All groups share one centre, and each spreads out both ways along 11 directions, with some noise.
(in the rows, 128 means zero)
Known rows, each followed by its group:
[135 106 137 191 148 156 160 147 130 143 106 136 122  98 192  98 171 111
 166 102 149  81] -> vid
[225 134 166 119 169  73  86 147 143 110 115 104 109 140 100  86 145 167
 101 129 125 129] -> gufi
[ 94 153 134 119 123 176 128 123 147 108  64 133  92 123  94 159  95 145
 202 167 124 154] -> Kep
[166 157 100 116 120 112 126 114 118 107 111  95 142 117 143 111 105 117
 132 102 118 134] -> vid
[109 133 142 144 104 112 129 128  79 135 125 105 152  89 137 153 120 130
 139 134 114 148] -> gufi
[108 152  94 171 128 154 154 146 162 135  79 124 134 143 153 120 103  83
 183 120 141  93] -> vid
[ 92 130 145  89 134 123 101 110 123 130 132 121 142 124 111 143 148 142
  96 121 139 150] -> Sura
[114 129 138 148 148 125 120 144 163 143 109 121 140 161 105 142 113 115
 138 154 137 104] -> vid
[144  92 132  93 175 112 153 149 148 188 184 178 140 133  96 126  95 137
 119 123  87  73] -> Kep
[ 95 163 123  69 133 147 161  97 145 155 119 122 125 158 131 119 150 107
  70  87 157 116] -> Sura
[ 88 134 104 118 108 144 121 136 100 134 148 154 159 110 132 114 130 104
 130 101 141 125] -> Kep
[161 180 100 139 111 139 139 143 101 120  75 107 107 100 154 127  75 111
 198 151 122 115] -> Kep
[135 176 135 125 178 125  90 145 203 183  60 130  90 158 187 104 151 129
 112  93 156 116] -> Sura
[ 99 173  84 162  75 124 131 144 102  83  98 138  87 124 143 146 106 149
 161 148 116 163] -> Sura
[134 153  65 146  96 163 124 135  92 107 120 126 160 116 203  76 150  72
 123  91 177  92] -> Kep
[115 127  78 107 120 173 138 134 130 113 144 174 130 129 116 116 105 113
 162 132 129 105] -> gufi
[130 187  65 100 100 128 122 127 113  75 100  95 144 148 102 114  82  81
 151 147 166 113] -> Kep
[ 97 152 104  58 143 188 162 101 157 138 100 146 117 126 128 115 121 118
 142  90 144 108] -> Kep
[173  58 131 124 145 147 134 106 137 116 190 142 195 122 119  71 167 108
 101  55 121 117] -> Kep
[174 103  88 142 113  83 137 143  82 101 188 156 130  90 139 106 111 163
 129 103  68 129] -> vid
[159  99 145 171 116 174 147 128 102 114 121  99 177 110 128 130 118  89
 172 153 131 104] -> gufi
[194  91 139 186 131 177 127 120 148  71 100 110 121 139 167 118 167 156
 142 146 129 123] -> gufi
[144 120 122 149 120 171 169 128 145 121 131 131 132 166 126 122 132 101
 122 140 136  96] -> Sura
[197 121  88  92 160 119 157  96 172 101 133 100 128 158 138 109 104 131
  99 112 111  84] -> gufi
[164 130 128 176 168 155 105 171 192 136  91 146 107 165 139  93 138 108
 168 148 163  79] -> vid
[119 103 138 121 137 113 101 160 112 168 189 162 183 129  82 111 113  93
 124 129 129 110] -> Kep
[148 144  92 185 130 157 176 148 139 160  89 106 171 126 194 108  97  53
 168 101 130  59] -> Kep
[143 136 152  94 155 167 118 140 129 156 111 138 114 123 110 136 112 124
 151 174 141 103] -> gufi
[134  83 101 140 107 103 142 112  90  86 188 142 159 105 130 114 149 152
 102  90  98 139] -> vid
[148 131 105  93 133 121 129 105 131  86 126 137  84 123 139 131 134 197
 104 124 104 143] -> gufi
[174 161  61  58 134 130 162 114 149  76 125 133  97 155  79  98  73 130
 138 130 120  96] -> Sura
[118 161 160  75 126 153  83 137  77 164 118 141 124  78 126 122 137 122
 142 142 153 150] -> vid
[127 145 128 164 147  88 160 148 168 151  90  95 167 156  99 115  95  87
 147  94 128  94] -> gufi
[126 163 122  69 162  80 118 118 141 151 131 103 152 136 101  74 142  84
  88  64 178 109] -> vid
[140 160 189 101 148  87 133 154 115 135  94  98 155 126   5 100 111 116
 150 114 145 120] -> gufi
[175 115  84 151 140 161 127 140 147  84  98 136 136 114 142 104  99 126
 204 131 115  96] -> Sura
[153 150 166 152 158 103  65 160 151 175 105 115 133 140 145 113 145 118
 117 131 151 131] -> Sura
[149 131 150 144 145 128 113 143 127 158 114 129 116 113 157 133 131 143
 135 141 116 121] -> Kep
[178  88 175 110 161 159 137 114 119 120 111  90 140 104  99 169  95 158
 165 206 105  98] -> Sura
[182 125 105  74 162 141 139 108 165  89 127 127 113 156 102  88 130 135
 113 120 145  92] -> vid
[105 157  55  91 114 148 158 129 135  96 115 159 109 135 112 124  80 129
 160 126 119 104] -> Kep
[119 119 118 161 110 124 126 146 118 129 147 116 194 142  88 122  97  66
 151 135 137 111] -> Sura
[126 144 150 134 135 149 123 153 121 146  96 125 152 121  88 108 119  97
 172 131 150 115] -> gufi
[168 134 144 127 158 103 132 147 102 167 128 146  95  76 177 107 142 157
 131 107 106 111] -> vid
[163 114 115 111 138 152 166 117  87 162 154 111 176 101 194 105 147  92
  83 102 140  55] -> Kep
[137 123 166 129 144 138  84 114 159 124 125 116 130 170 138 115 206 142
  52 119 167 151] -> Sura
[200  89 132 144 133 173 137  99 140 107 130  97 171 138 153 126 129 122
 117 126 105 114] -> vid
[230 112 141 136 166 165 133 154 156 118 105 154 102 124 140  56 165 148
 153  92 132  87] -> gufi
[168 129 134  84 134 156  94 114 112 135 141 122 166 116 131  84 151 102
 104  91 150 136] -> vid
[ 85 121 102 174  92 163 177 134 122 124 137 140 145 145 135 148 118 101
 141 129 120 114] -> Sura
[146 166  21 165 129  34 100 118 189 120 133 104 103 170 244 138  90 139
  77  91  81 136] -> gufi
[173 141 117 123 149 162 176 118 185 142 119 128 108 195 153  93 150 102
  79 104 149  77] -> Sura

New rows, each followed by its group:
[143 119  89 232 112 151 101 144 152 115 111 109 149 153 206 153 109  92
 165 170 124 122] -> gufi
[176 134  86 145  96 182  96 114 116  81 119 121 174 121 172  78 144  91
 142  76 138 151] -> vid
[ 99 154 172  96 117 153 142 116  87 115  75 108  95  89  88 179 111 177
 165 184 121 145] -> gufi
[152 132 130 166 144 105  93 157 141 145 114  98 187 133 111 111  93  73
 167 130 138 110] -> Sura
[145 121 173 145 173 146 146 138 146 164  87 119  90 114 161 138 148 150
 145 158 138  86] -> vid
[103 102 101 129 109 153  89 119 114 115 179 136 189 141 125 127 134  78
 112 135 149 136] -> gufi
[122 155 108  92 130 113 118 139 103 158 140 147 136 101 147 106 123 116
 117  95 133 120] -> Kep
[202 109  81  95 123 123 154 111 117  91 161 136 135 125 122 125  77 163
 120 125  59 119] -> vid
[130 130 144 198 107 129 116 113 142  77  79  46 181 151 103 152 110  84
 163 155 144 154] -> Kep
[ 97 141 116  94 118 163 144 124 119 100 109 161 134 109  94  81 161 128
 144  60 153 135] -> gufi
[ 56 150 144 111 117 165 107 108 155 129 105 129 125 168 119 144 183 124
  76 125 176 154] -> Sura
[111 110 119 195 126  54 138 132 151 131 133 101 156 144 145 156 110 142
 112  95  77 145] -> Kep
[202  98 150 162 164 138 143 129 129 145 103  86 160  95 173 122 114 120
 167 127 103  83] -> Sura
[129 176  99  91 112 121  98 124 146  66 109 131  82 176  81 126 126 153
 108 158 149 157] -> Sura
[157 122 139  84 145 114 111 131 102 138 164 124 132 137 121 136 134 147
  66 173 136  87] -> Kep
[151 103 143  90 151 202  80 143 107 124 130 177 131  82 120 101 143 140
 187 149 143 113] -> Sura
[217 102 186  95 183 184 153 105 151 119  87 107 108 125 124  93 174 163
 121 121 140  87] -> gufi
[ 97 161 114  80 136  75  70 134 103 163 133 133 163  76 135  99 125 115
 124  63 135 155] -> Sura
[115  82 111 138 134 162  80 121 148  90 142 140 195 122 124  94 167 108
 145  88 155 131] -> Sura
[176 141 126 123 171  88 108 109 176 152 106  96  98 144 211 124 148 164
  64  97 110 122] -> gufi
[ 97 102 131 105 161 171 135 105 175 119  89 123 139 131 121 164 119 158
 153 144 120 102] -> Sura
[191 100 123 193 123 117  82 157 131 110 144 141 135 133 166 120 137 159
 128 135  90 147] -> vid
[ 62 107 135 160 142 176 121 133 169 157 102 141 167 141 138 152 138 106
 154 122 142 107] -> Sura
[121 141 118 111 123 167  64 118 178 158 114 128 189 185 136 145 113 105
  87 109 114 158] -> vid
[122 142 135 156 155 137 113 142 167 183  96 122 121 142 190 143 127 115
 131 131 130 108] -> gufi
[ 95 137 134 107 145 151 158 124 127 116  97 128  97 111 113 117 151 126
 153 136 174  95] -> vid
[132  50 103 132 174 177 158 105 147 114 112 106 235  69 122 140  63 102
 241 112  92  57] -> Sura
[163 116 119 117 157 123  87 127 123 145 132 137 163  80 183  70 158 118
 132  48 129 122] -> Sura
[183 160 120 152 145 115 115 139 140 148  85  85 106 136 171 163  64 119
 163 195 107 105] -> gufi
[143 124 166 120 171 184 117 129 171 166  90 133 121 136 145 121 149 124
 141 129 144 105] -> Kep
[148 170 143 116 134 162  53 145 155 154  85 125 138 152 125 125 115 102
 141 154 151 148] -> vid
[ 89 187 170 134  98  81 112 180  86 223 168 166  84 159 111 149 138 118
  54 164 138 154] -> Sura
[172 144 125  46 177 142 154 110 144 174 129 129 125 124 155  90 133 119
  88  85 139  69] -> Kep
[111 123  94 109 128 128 143 120 164  72 127 139 145 166  68  99 134 130
 122  87 139 125] -> gufi
[ 67 161 122  63 124 146 178 120 144 169 152 159 111 182  81 142 121 106
  67 129 146 106] -> Sura
[ 94 140 149  86 145 119 157 105 139 175 108 114 114 125 132 201  88 178
 104 150  75 123] -> vid
[135 133 162  99 141 145 121 111 120 140 115 115 114 117 144 140 159 154
  99 135 133 137] -> Sura
[150 123 119 126 141  82 125 133 134 128 146 114 157 140  93 122  95 115
 124 118 106 123] -> Kep
[103 124 115 151 128 123 116 167 137 134 137 181 142 129 105  91 141 127
 146  82 129 126] -> gufi
[ 61 187  84 106  98  93  74 161 110 120 127 151 122 149  97 140 104 118
 121 162 155 139] -> Kep
[126 149  98 110 130 142 145 144 127 127 114 164 107 108 124 105 113 139
 162 100 119 115] -> gufi
[186  98 134 207 150 118 134 139 156  89 109  97 126 142 162 103 161 130
 140 127 141 100] -> vid
[151 128 161 106 160  85  57 140 126 148 135 103 167 122  86 119 119 118
 122 142 141 136] -> Sura
[124 138 136 160 127 148 127 166  87 155 117 150 126  74 153  96 137  94
 192 125 155 106] -> vid
[129 173  94 133 113 181 112 163 108 152  92 166  95  94 170 130  81 104
 213 167 130 114] -> gufi
[187 121 180 137 145 142  98 153  89 177 131 125 154  75 129 101 123  97
 172 135 127 128] -> Kep
[152 118 138  98 173 161  93 167 147 180 150 213  81 132 152 106 160 170
 110 143 130  87] -> Kep
[140 128  81 202 122 165 153 136 149 100  95 113 164 129 182  70 148  58
 177  69 164  94] -> vid
[193 167 125 131 144  99 131 123 141 105  70  73 108 133 135 115 106 135
 140 127 125 122] -> gufi
[195  87 110 150 142 106 161 138 145 106 159 124 162 137  88 114  77 114
 155 130  81  93] -> Kep
[ 98 197  84 108 117  98 130 156 116 153 106 121 146 129 103 127  55  72
 163 132 141 106] -> Kep
[154 126 163  77 168 124 118 124 145 140 125 135 116 132  98 107 159 164
  94 108 135 117] -> gufi
[159 130 157 139 170 159 183 102 163 171  65  72 122 126 184 164 109 129
 138 143 112  76] -> gufi
[126 123  76 150 134 122 173 115 167  96 112 128 113 146 161 128 121 154
 129  94 102 104] -> vid
[118 136  98 142 126 141 118 170 145 108 119 191  95 140  97 108 121 153
 173 128 122 122] -> gufi
[ 97 156 167 110 147 137  85 118 168 128  70 118  93 144 105 156 142 164
 134 150 141 175] -> Kep
